All groups share one centre, and each spreads out both ways along 10 directions, with some noise.
In the rows, zero is written as 128.
Known rows, each followed by its group:
[145 118 161 184 144 168 111 163 106 122 160 151 131 136 139 188  95  84
 135 176 117 178] | Z606
[144  71 112 178 102 137  96  94 152 150 117 169 119 119 123 112 126  98
 135 198  89  69] | Z644
[132 136 134 121 147 176 118 141 150 148 158 124 114 115 125 115 129 122
 141 126 122 119] | Z520
[150 193 167  92 120 147 174 126 180 137  83 158 114  94 114 118  97 106
 150 131 103 150] | Z520
[154 105  90 123 137  85 111  75 117 174 118 131 134  82 106  69 180 169
 160 157  92  56] | Z606
[142 124 104 119  98 114 106  96 136 109 135 145 141 125 124 132 137 100
 133 142  98 128] | Z606
[130 130 115  97 141 117 108 151 106 165 141  98 130  82 171 130 162 100
 180 156  63 136] | Z520
[ 94 121 127  95 146 134 120 171 114 129 167  71 112 139 152 139 150 132
 140  84 153 142] | Z606
[155 129 103 122 125 133 136  80 157 144 105 144 149 128 105  97 100 140
 118 137 112  82] | Z606
[ 74 117 114 144 129  90 170 169  97 160 155  86 134 123 146 159 139 151
 189 123 194 142] | Z746
[129 164  85  95  74 194  77 130 154 115 124 114  82 125 119  70 159 147
  68 115 131  47] | Z746
[175 186 171 124 141 119 141 136 107 121 106 153 113  95 121 102 161 144
 162 154 100 154] | Z606
[146 107 118 119 124 143 104  86 175 154 114 163  86  93  98  94 144 147
 161  86  99 121] | Z644
[170 128 168 149 149 108 113 121 100 112 126 149  87 103 106 131 173 133
 154 150 110 150] | Z606
[160 131 131  96 131 113 129 134 104  98 107  75 128 165 151 134 108 105
 101 131 100 136] | Z746
[144 122 100 131 109 141  97 124 126 127 163 116 147 132 143 170 115  81
 139 155  91 139] | Z520
[108  67 115 120 180 147  93 132 128 178 156 117 119 120 143  88 151 155
 148  87 102 118] | Z520
[128 125 126  96 147  80 134  92 131 138 107 137 151 116 132 106 143 134
 140 107  98 141] | Z606
[139 103  89 115 100 143  60 105 146 143 163 145  83 107 124  89 189 133
 169 112  93 110] | Z606
[186 201 134  99 110 178 148 131 142  90 123 106 126 162 126 105  93 108
  88 140 122 119] | Z606
[158 179  65 101  95 121 109 106  93 104 219  79 133 112  79 178 175 156
 161 114 182 120] | Z644
[155 153 133 119 140 130 121 139  96 100 166 107 145 139 130 162 126 117
 128 133 130 164] | Z746
[136 164 115 104  80  87 132 128 128  79 172 115 148 151 162 130 160  61
 146 161 128 147] | Z746
[124  86 148 150 133 131 108 105 164 123 107 168 114 133 118 113 125  99
 105 139 107 115] | Z644
[106 193 217  97 153 158 197 150 196 108  87 166  87 134 101  44 123 148
  89  73 186 128] | Z520
[ 89 152 159  99 140  99 170 180 125 147  95 108 116 127 185  77 153 132
 148 126 126 133] | Z644
[142 171 198 144 114 134 138 176 132 110 108 161  56 104 131 107 175 103
 166 159 124 160] | Z644
[126 115 166 187 105 169 151 155 168 154  96 179  85 127 139 110  91 103
 149 170 128 121] | Z746
[142 176 140 137 112 170 143 142 158 138 147 143 117 105 107 119 121 103
 133 174 147  90] | Z520
[133 124 144 114 145 104 133 126 131 145 103 136 121 113 146  95 146 128
 152 127  92 132] | Z644
[ 72  94 134 124 141 152  65 161 114  92 131 129  86 148 138 121 179 156
  66  62 152 137] | Z746
[157 137 142 133 127 163 125 116 152 130 118 144 114 126 117  96 119 118
 112 149 107 101] | Z520
[114 143 108 135  85  89 166 112 143 151  73 118 106 114 118  62 156 163
 133 169 162  31] | Z746
[129 135 141 115 144 122 141 130 132 126 130 130 136 126 133 129 122 127
 140 109 122 157] | Z520
[120 168 132 105 155 173 145 145 130 192  78 148 119  60 110  88 132 201
 128 106 108 102] | Z644
[126  83 125 145 145 141 119 101 149 169  69 153 105 109 104  76 118 171
 105 120 112  64] | Z746
[117 152 132 160 107 154 182 130 159 144  98 167 184 144 132 155  33 106
  91 167 142 123] | Z606
[100 132 107 132  97 184 131 163 155 142 143 101  91 153 139 125 104 141
 129  93 170 114] | Z746
[131 142 128 125 143 127 143 107 133 115 159 125 146 137  90 106 139 141
  98 128 175  85] | Z520
[132 126 106 122 154 181 121 129 137 179 154 119 132 104 115 133 104 161
 158 102 122 125] | Z746
[115 107  83 104 129 124  96 100 125 136 149 112 156 113 122 134 141 131
 112 117 111  96] | Z644
[145 163 102 119  80 175  84 141 130 128 133 131 104 100 130 119 158 110
 116 169  98  82] | Z644
[138 137 128 121 160 116 146 128 105 148 133 107 153 121 130 119 129 147
 140 140 122 116] | Z606
[117  93  93 123 130 135 131  60 205 169 153 178 153 116 104  95 104 129
 166  87 124 121] | Z746
[ 64  14  78 118 173  76  93 111 115 212 148 110 166  85 166 127 168 137
 183 110  77 111] | Z520
[163  88 144 187 126 159 107 126 144 147 125 171 117 134 134 124 101  91
 144 187  78 125] | Z644
[154 142 160 117 112 126 133 119 165 128  63 163 113 116 152  80 126  64
 113 187  51  99] | Z520
[158 168 155 110 120 153 167 164 152 147  95 113  90 152 185  56 109 116
 173 133  87 147] | Z644
[165 119 102  97 129 123 101  76 141  99 151 100 109 145  92 116 146 150
 126  79 134 115] | Z606
[127 149 184 114 123  68 114 132 131  85 128 187 136 119 165  92 196  58
 137 167  75 175] | Z746
[114 132 151 101 138 103 154 148 132 123 101 109 135 152 179  83 133 100
 113 136 105 129] | Z644
[111 142 196 102 176  76 177 126 136 111 110 153 159 112 124 138 126 103
 131 116 125 188] | Z520

New rows, each followed by its group:
[157  74 150 129 238  63 121  78  68 117 153 119 177 148 102 106 165 174
 106 105 123 139] | Z520
[204 150 139 139 141 187  82 154  90 115 125 111  70 162 145  60 149 172
 108 131  94 120] | Z520
[109 132 118 123 125 101 156 123 117 161 105 123 130 105 128 126 132 165
 165 119 135 129] | Z520
[186 185 172 105 150 143 116 132 117  93 148 126  64 119  94 112 174 162
 162  81 135 182] | Z606
[171 153 131 158 142 212 126 156 108 137 166 107 119 139 103 184  63 144
 139 128 149 159] | Z746
[132 173 152  84 111 114 150 148 143 108  80 122 101 133 164  86 139 122
 124 112 100 146] | Z520
[134 129 154 144 134 126 162 160 133 151 114 126 107 142 165  90 117 121
 168 143 117 145] | Z644
[154 124  87  98 141 129 117  93 120 147 141  94 137 126 111 105 130 173
 138  85 118 106] | Z520
[ 74 130 152  77 110  93 154 163 165 105 111 110 100 166 195  87 149  86
 137  79 126 172] | Z746
[116 116 129 132 142 146  97 108 133 139 130 160 135  88  90 146 143 141
 112 113 126 116] | Z644
[ 95  80 159 189 103  63 122 155  98  92  97 147 109 154 165 131 173  86
 108 193 137 119] | Z746
[166 202 176 134 127 171 163 184 123 121 138 125  94 134 143 121 115 129
 162 135 139 179] | Z644
[146 178 129 117 125 178  93 159 102 154  99 129  87  72 119  80 180 170
 102 162 100  58] | Z746
[ 88  67 130 107 161 116 133 126 157 128 136 113 163 191 186 108  86  91
 105  81 106 156] | Z644
[123  83  66 141  87 167  80 123 142 141 149 121 120 157 150 143 102 122
 129 115 108 123] | Z520
[174 103 112 162 122 136 126  87 149 131 154 138 128 150 107 130  97 121
 161 131 126 133] | Z644
[136 163 110 133  37 121 125 141 130  79  95 133 123 163 168 158 110  77
 107 169 113 145] | Z520
[174 183 134 105 129 178 134 125 150 120 135 140 144 144 133 102  90 124
 116 117  96 149] | Z606
[119 122 128 151 109 103 112 127 110 101 126 141 123 136 123 123 160 121
 106 157 147 107] | Z746
[ 71  60 160 139 199 162 107 171 146 174 152 141 101 120 154  77 160 139
 134  80 124 131] | Z520
[161 144 137 135 136 187 103 140 133 141 146 130 103 118 126 101 133 114
 124 161  97  99] | Z520
[123  93 120 165 113 119 142 112 135 143  99 125 130 138 113 140 100 114
 102 179 145  63] | Z606
[ 75 164 157  96 138 108 122 166 138 151 138 164 113  67 158  71 214 128
 172 115 110 145] | Z746
[130 108  94  87 165 168 123  89 166 182 132 126 139 108 108  96 102 174
 136  55 104 106] | Z746
[106 118 166 114 176 148 140 150 150 157 100 141  87 120 135  50 153 170
 124  85 128 117] | Z520
[132  98 174 164 150 152 126 135 165 170  99 192  67  90 108 103 136 145
 186 115 105 155] | Z644
[199 148 143 132 145 153  69  94 133 111 168 200 131 115 119 129 140 110
 171 117  45 216] | Z606
[160 152 137  97 150 123 109  97 135 119 144 157 153 104 118 107 150 118
 130 125  79 141] | Z746
[154 174 210 123 174 147 139 155 122 119 103 166 106 108 120 112 133 143
 128 109 107 191] | Z746
[165  98  81  87 149  84 136  86 121 154 139  79 175 161 172  98 104 127
 171 107  66 140] | Z644
[104  80  94 136  92 134 124 126 162 101 155 101 122 200 153 153  89  94
 112  93 163 142] | Z746
[114 155 105  86 106  60 163 100 134 134 111 110 168 100 127 142 139 113
 153 136 124 119] | Z520
[159 163 114 129 109 122 166 132 121 141 147  93 124 137 132 111 123 151
 186 141 153 123] | Z644
[153 133 112 144 132 146 141 108 124 161 118 134 144 116 107 119  99 156
 137 148 127  98] | Z644
[128 154 161  88 151 106 143 134 131  82 132 120 136 159 139 117 130 118
 102  85 136 175] | Z520
[125 158  83 127  98 131 131 163  93 205 117  94  98  63 142 103 173 179
 205 171 117  70] | Z520
[176 106 125 174 144 153  96 102 116 136 163 167 128 113  93 150 125 133
 155 153 106 142] | Z606
[101 133 110  96 107 108 143 128 144 133  95 110 143 135 163  99 124  99
 108 139 106  94] | Z606
[159 200 117 107 113 157 188  91 166 141 123 130 128 103  55 114  95 187
 143  94 186  99] | Z520
[166 222 139  77 119 196 124 171 120 117 116 104 118 121 148 112 111 133
 104 128  95 142] | Z644
[173 157 192 126 170 177 129 151 120 121  74 148  92 118 113 105 112 156
  93 115  95 148] | Z746
[117 123  63 126  83  40 126  71 119 171  98 153 184  73 137  99 180 129
 158 208  83  50] | Z606
[127 103  86  67 133 117 102 104 147 145 125  93 146 141 173  90 129 111
 135  95  60 123] | Z644
[151 164 148 127 132 108 142 128 100  62 161 117 141 163 111 170 129 126
 115 107 175 183] | Z746
[116  82  93 170  93 122 112 132 115 165  82 149 114 123 156 145 101 159
 164 131  96 150] | Z520
[163 141 118 156 122 212 100 143 138 142 161 128  92 137 114  93 124 140
 118 148 134  82] | Z520
[170 155 102 110 103 102  96  93 120 123 129 155 132  95 128  92 184 125
 161 162  73 112] | Z606
[127  87 111 159 111 152 108  97 167 109 164 155 133 167 115 148  94 101
 116 108 144 140] | Z746
[132 117 128 139 141 144 110 157 102 152 115 107 115 112 140 126 134 140
 119 150 110 103] | Z746
[205 177  97  85 133 157 109  99 105  99 164  74 124 160 105 107 124 175
 115  85 129 127] | Z520
[155 141 103 142 104 137 122  87 140 135 136 169 154 117 107 133 111 131
 135 147 110 121] | Z606
[ 95 120 136 118 137 138 128 141 163 160 130 153 116 103 149  91 144 121
 160 110 108 138] | Z746
[ 88 123 102 132  75 139 132 148 153 136 108 108  87 138 148  87 146 135
 115 126 164  72] | Z746
[131 110 123  91 177 125 110  96 150 138 166 146 165 119 125 129 121 127
 149  69  98 173] | Z746
[ 84  85  68 134  78 111 103 127 154 158 165 122 140 124 176 112 149  71
 164 169 104  87] | Z746
[151 151 151 129 149 156 125 126 123 137 105 154 133 107 113 124 114 139
 108 140 102 125] | Z644
[126 147 145 104 152 122 136 146 108 160 108 125 123  86 146  99 164 140
 150 144  93 122] | Z746
